The rows of a group lie close to one hidden flat surface of 10 dimensions, which passes through zero. Surfaces can cross.
In the rows, zero is written as 128.
Some rows, each with its group after it:
[137 138 149  85 141 102 179 131 148 116 131 196 167 144] : M
[183  99  72 162 193  95 162 118 153 126 114 192 142 151] : F
[130 139 122  94 121 154 167 141 127 122 176 143 119 115] : A
[124 133 195 116 106 105  95 116 125 125 149  59 110 174] : B
[192 132 139 104 132 169 151 147 170  42 111 134 132 113] : A
[116 172 133 125 163 162  94 134 183  96  86 155 124  95] : F
[103 186 158 196 173 147 169 133 102 130 136  72 156 118] : F
[155  76 107 155 149 112 168 124 105 174 181 126 137 149] : Y
[109 172  97 124 103 137 132 156 162 145 175 123  80  90] : V
[133 122 128 150 104 137 156 110  89  90 175  63  64 118] : A
[147 115 136 143 138 163 149 127 142 129 192  87  81 116] : Y
[ 84 151 136 121  73 157 106 125 121 139 107 169 138  95] : M
[128 127 122 163 204 127  85 136 170 105 101 178 128  97] : B
[119 142 126 107 122  63 176 158 137 127 160 112  98 121] : B
[ 99 130 145 129 102  90 114 130 135 103 191 147  74  78] : V
[139 101 127  36 106 165 155 145 101 119 112  65 118 153] : B
[147 128 121 150  96 152 189 142 121 137 208  80  66 134] : Y
[143 114 135 180 178 118 137 159 119  80  70 128 104 153] : V
[139 116 128  31 110  87 171 104 145 130 135 167 150 158] : B
[136 109 120  90 102  53 145 114 126  91 131 143 151  81] : F
[125  97 148 101 120 120  85  83  88 137  84  74 179 146] : M
[164 134 111 140 126 112 191 137 105 110  70 155 179 179] : A
[144 108 138 145 146 128 141  91 105 167 164 126 147 193] : V
[159 165  86 114 128 123 132 180 117 115 101 150 156 190] : A
[ 98 100 146 109 149 180  48  97 112 153 121 121 141 115] : A
[136 128 115 152 122 126  40 114 154 106 153 101  68 117] : B
[136 131 144  84 107 196 108 142 121  93  90 104  81 176] : Y
[ 55 162 164 147 121 128  89 101 128 177  59  96 139 126] : A
[112 140 131 182 141  73 115 152 153 130 146 152 137  78] : B
[127 113  65  86 134 136 117 153 100 119 141 195 118 131] : V
[179  62 139 106 124 118  93 109 166 137 121 163 195 107] : F
[180  87  94 123 103  98 149 203 119 129 147 154  99 179] : M
[144 105 148 134 114  90  86 110 155 121 131 154 170  88] : V
[148 138 141 217 114 134  75 126 153 118 143  82  97  99] : B
[181  65  85  85 147  92 132 148 155 130 163 127 141  99] : M
[129  87 159  99 159 193 150  89 127 128 144 159 151 104] : A
[103 167  90 122 148 156 157 116 114 125  92 195 138 129] : B
[170  96 132 169 126 180  78 118 144 131 138  85 139 107] : Y
[152 115 111 172 182 135 159 100 114 123 141 193 142 157] : Y
[114 141 149 199  99 155 112  91  93 159 144 159 166 130] : M
[147  79  92 126 174 116 134 137 131 151 129 156 155 113] : Y
[161 128  98 140 117 172 152 156 146 117 123 205 126 132] : Y
[148 102 148  94 161 161 142 155 190 154 136 160 123 140] : F
[130 124 172 151 201 177 158 140 134 162 125 116 147 175] : F
[146 101 106  99 155 138  94 129 109 102  68 147 164 143] : V
[121 106  63  97 127 114 186 171 122 168 162 191 126 104] : V
[147 154 111  71 151 116 151  86 104 117 113 124 174 187] : V
[117 169 130 178 150 109 146  88 129 108 128 182 128 144] : F
[122  91 132 129  84 145 112 147  99 203 192 107 134 138] : F
[172 107 107 133 116 135  66 103 171 193 142 110 188 133] : V
[108  66 157 103 136 117 113 109  83 126 125 151 135 128] : V
[ 96 137 104 128  96  75  78 156 123 117 124 144 100  86] : M
[130 137 144 133  99  94 189  95 104 118 152 135 138 139] : F
[123 107 164  46  22 167 120 141 128 165 140 105 170  97] : Y
[166 129 113 157 133 153 155 143 149 121 168 159 136 117] : M
[126 173  87 176 115 104 177 131 105 118 105 191 154 132] : Y
[191  50 137  98 127 159 124 146 169 139 147 112 137 120] : A
[137 124 157 122 154 111 102  95 157 113 140  57 107 128] : M
[109 142 122 103  66 135  91 159 130 160 133  64 109 117] : A
[134 170  82 148  84 108 180 105 127 110 141 167 118 115] : F
[114 141 123 121  98 115 124 142 120 181 156 142 150 145] : A
[150  82 112 103 153 134  98 167 150 157  80 177 163 152] : Y
[160 140 160 129 138 108 177 118 174 114 197 104 107 137] : M
[108 160 182 142 101 136 115  94 119 123 125  82 121 150] : M
[148 109 158  90 118 103 166 142 164 120 117 129 181  91] : B
[137 121 108 164 128  90  94 126 109 146  90 128 144 164] : B

New rows. What belongs after each?
[158 127 103 172 112 169 134 141  94 129  88  96 136 167] : Y
[147 104 151 140  61  91 121 142 137 151 192 147 110 151] : M
[127 104 151 119 136 141 124 110 108 159 119 100 169 140] : Y
[170 113  66 106  90  89  98 157 148 125 146 103 129  99] : V
[130 117 147 107 113 139 101  98 125  96 173 100  86 115] : Y
[142 136 149 107 115 191 185 138 117 130 136  96 132 162] : A
[122 164  86 144  59 194 113  78 104 134 146 154 108 122] : B
[128 101 140 117 123  86  86 144 146 129 130 138 153  87] : B
[158 123 127 108 144 146 124 130 198 113 114 167  93 143] : F
[137  82 148 100  84 128 102  86 106 143 174 118 158 112] : Y
[ 70 175 160  94  90 170 103 123 125 126 112 153 142  98] : F
[112 100 132  83 143 155 101 116 108 137 154 161 132 134] : B
[147 164 118 135  68 133 195 141  99 102 138 151 152 138] : V
[127 141  98 152 121 148 102 142 153 162 164 165  86 129] : F
[154 115 107 128 157 136 119 169 140 141 175 108  86 165] : A
[127 110 102 103 101  89 119 130  98 131 103 155 157 135] : Y
[124 135 137 125 152 141 114  95 135 111 105 185 175 104] : Y
[ 97 157 150 138 107 124  96 116 113 106 131 101  81 139] : F
[149 114  84 165 157  97  93 120 125 114 111 145 114 136] : F
[163 141  92  86  74 147 117 188 117 135 132 106 147 164] : A
[142  93 137 155 169  91 137 110 127 146 178 170 110 177] : Y
[ 78 135 122 109 130 128 112 135 131 130 106  76  73  82] : A
[134 135  86  93 170 141 118 142 114  88  81 186 142 149] : V
[130 141 177 155 181 166 141 106 155 138 181 162 121 163] : A
[169  74 137 117 119 125 119 151 147 127 100  98 178  90] : B
[139  89 121 114 190 136  97 122 146 137 160 203 148 123] : A
[ 90 120 111 158 139  83 162  91  83 122 148 121  89 102] : A
[126 136 109  81 110 165 124 161 121 133 146 107 119 127] : A
[178  83 134 139 138 125 127 106 154 137 160 121 128 147] : B
[ 88 107 105 114 187  98 102 170  89 141 115 120 101 134] : F
[171 112 109 140 135 135  98 111 165 110 106 118 118 125] : B
[127 157 134 105 101 125 138 135 109  72  97  91 118 125] : V
[130 135 128  94 109 126 114 133 124 105 114  67 118 115] : M
[114 129 115 100 176 138 130 119  91  97  83  88 108 152] : Y
[126  92 148 107 143 115  47  76 105 102 125  75 125 127] : Y
[147 115 146 105 145 131 152 130 187 110  55 168 175  98] : A
[102 122 113 109 102  76 100 134 108 115 148 128  78 119] : F
[121 125 162  80 138 168 149 166 165 155 142 127 167  86] : F
[101  99 128 126 126 135 126 166 133 138 106 152 118  74] : V
[153  86 104 148 154 107  91 177 160 173 107 125 141 134] : Y
[129 108 126 129 161 104 185 152 128 145 152 149 137 128] : B
[101  97 148 155 150 153 112 153 105 129 109  79  59 133] : V
[123  83 169  58 118 125 109 106 131 131 188 119  93 144] : Y
[137 103 126  74 169 101 142  94 123 157  95  81 176 162] : V
[165 103 128 183  94 158 138 132 135 136 172  84 117  96] : B
[127 125 109 112  56 118 148 160 105 137 148  82 124  91] : B
[141 146 141 188 142 110  75 104 123 116 137 144 140 165] : A
[147 100  89  93 168 128 130 152 126 109 129 167 134 119] : A
[150 105  60 132 174 114 122 162 155 138 125 160 101 128] : F
[114 120 101 113 113 103  49 126 114 127 102 148 156  98] : A
[122 120 131 161 125  68  59 126 123 118 132 116 110 133] : M
[126 104 155  80 111 132 114 136 134 112 115  89  59 180] : F
[156  62 139 153 158 127  92 137 125 151 177 112 117 133] : B
[128 100  68 142 175  95 128 175 106 139  93 139 124 131] : B
[103 161 178 106 100 139 153 112 141 126 161 138 108 144] : Y
[106 115 167 108  74 160 149  90 123 145 223 115 114  72] : A
[113 128 129 212 140 138  94 147  85 149 136  78  97 155] : B
[143 104 121 141  85 131 147  80  64 137 153 118 164 143] : Y
[147 104 131 140 159 159 151 139 149 148 154 130 119 136] : Y
[137  90 135  88 126 132  79  97 147  97 182 137 111  69] : Y
[117 120 173 144 117 112 128  84 108 158 166  89 154 133] : Y
[168 126 171 152 169 102 125 100 185 107 112 115 132 168] : B
[156 141 134 146 104 144 188 159 153 105 117  61 121  93] : B
[157 141 114 136  73 112 135 197 117  97 139 146 101 158] : M
[142  89 103 132 186 114  40 130 164 153 123 100 104 132] : V
[133 130 110 106  58 136 111 154 117 117 129  67 101 106] : Y
[140 157 136 121 107 118  73 145 165 132  79 166 190 136] : A
[125 136 114 109 124 146 164 188 112 136 134  32 126  90] : F
[147 125 118 132 102 154  78 133 135 102 104 123 126 108] : Y
[141 104 124 167 143 129  36  92  91 103 121 117 134 143] : A
[112 143 132 126 172 158 167 140 139 148 106 100 161  97] : Y
[135 172 175 162 141 119 113  84 168 102 133 152 158 131] : V
[129 100 123 108 192 150 153 124 111 131 124  96 109 145] : Y
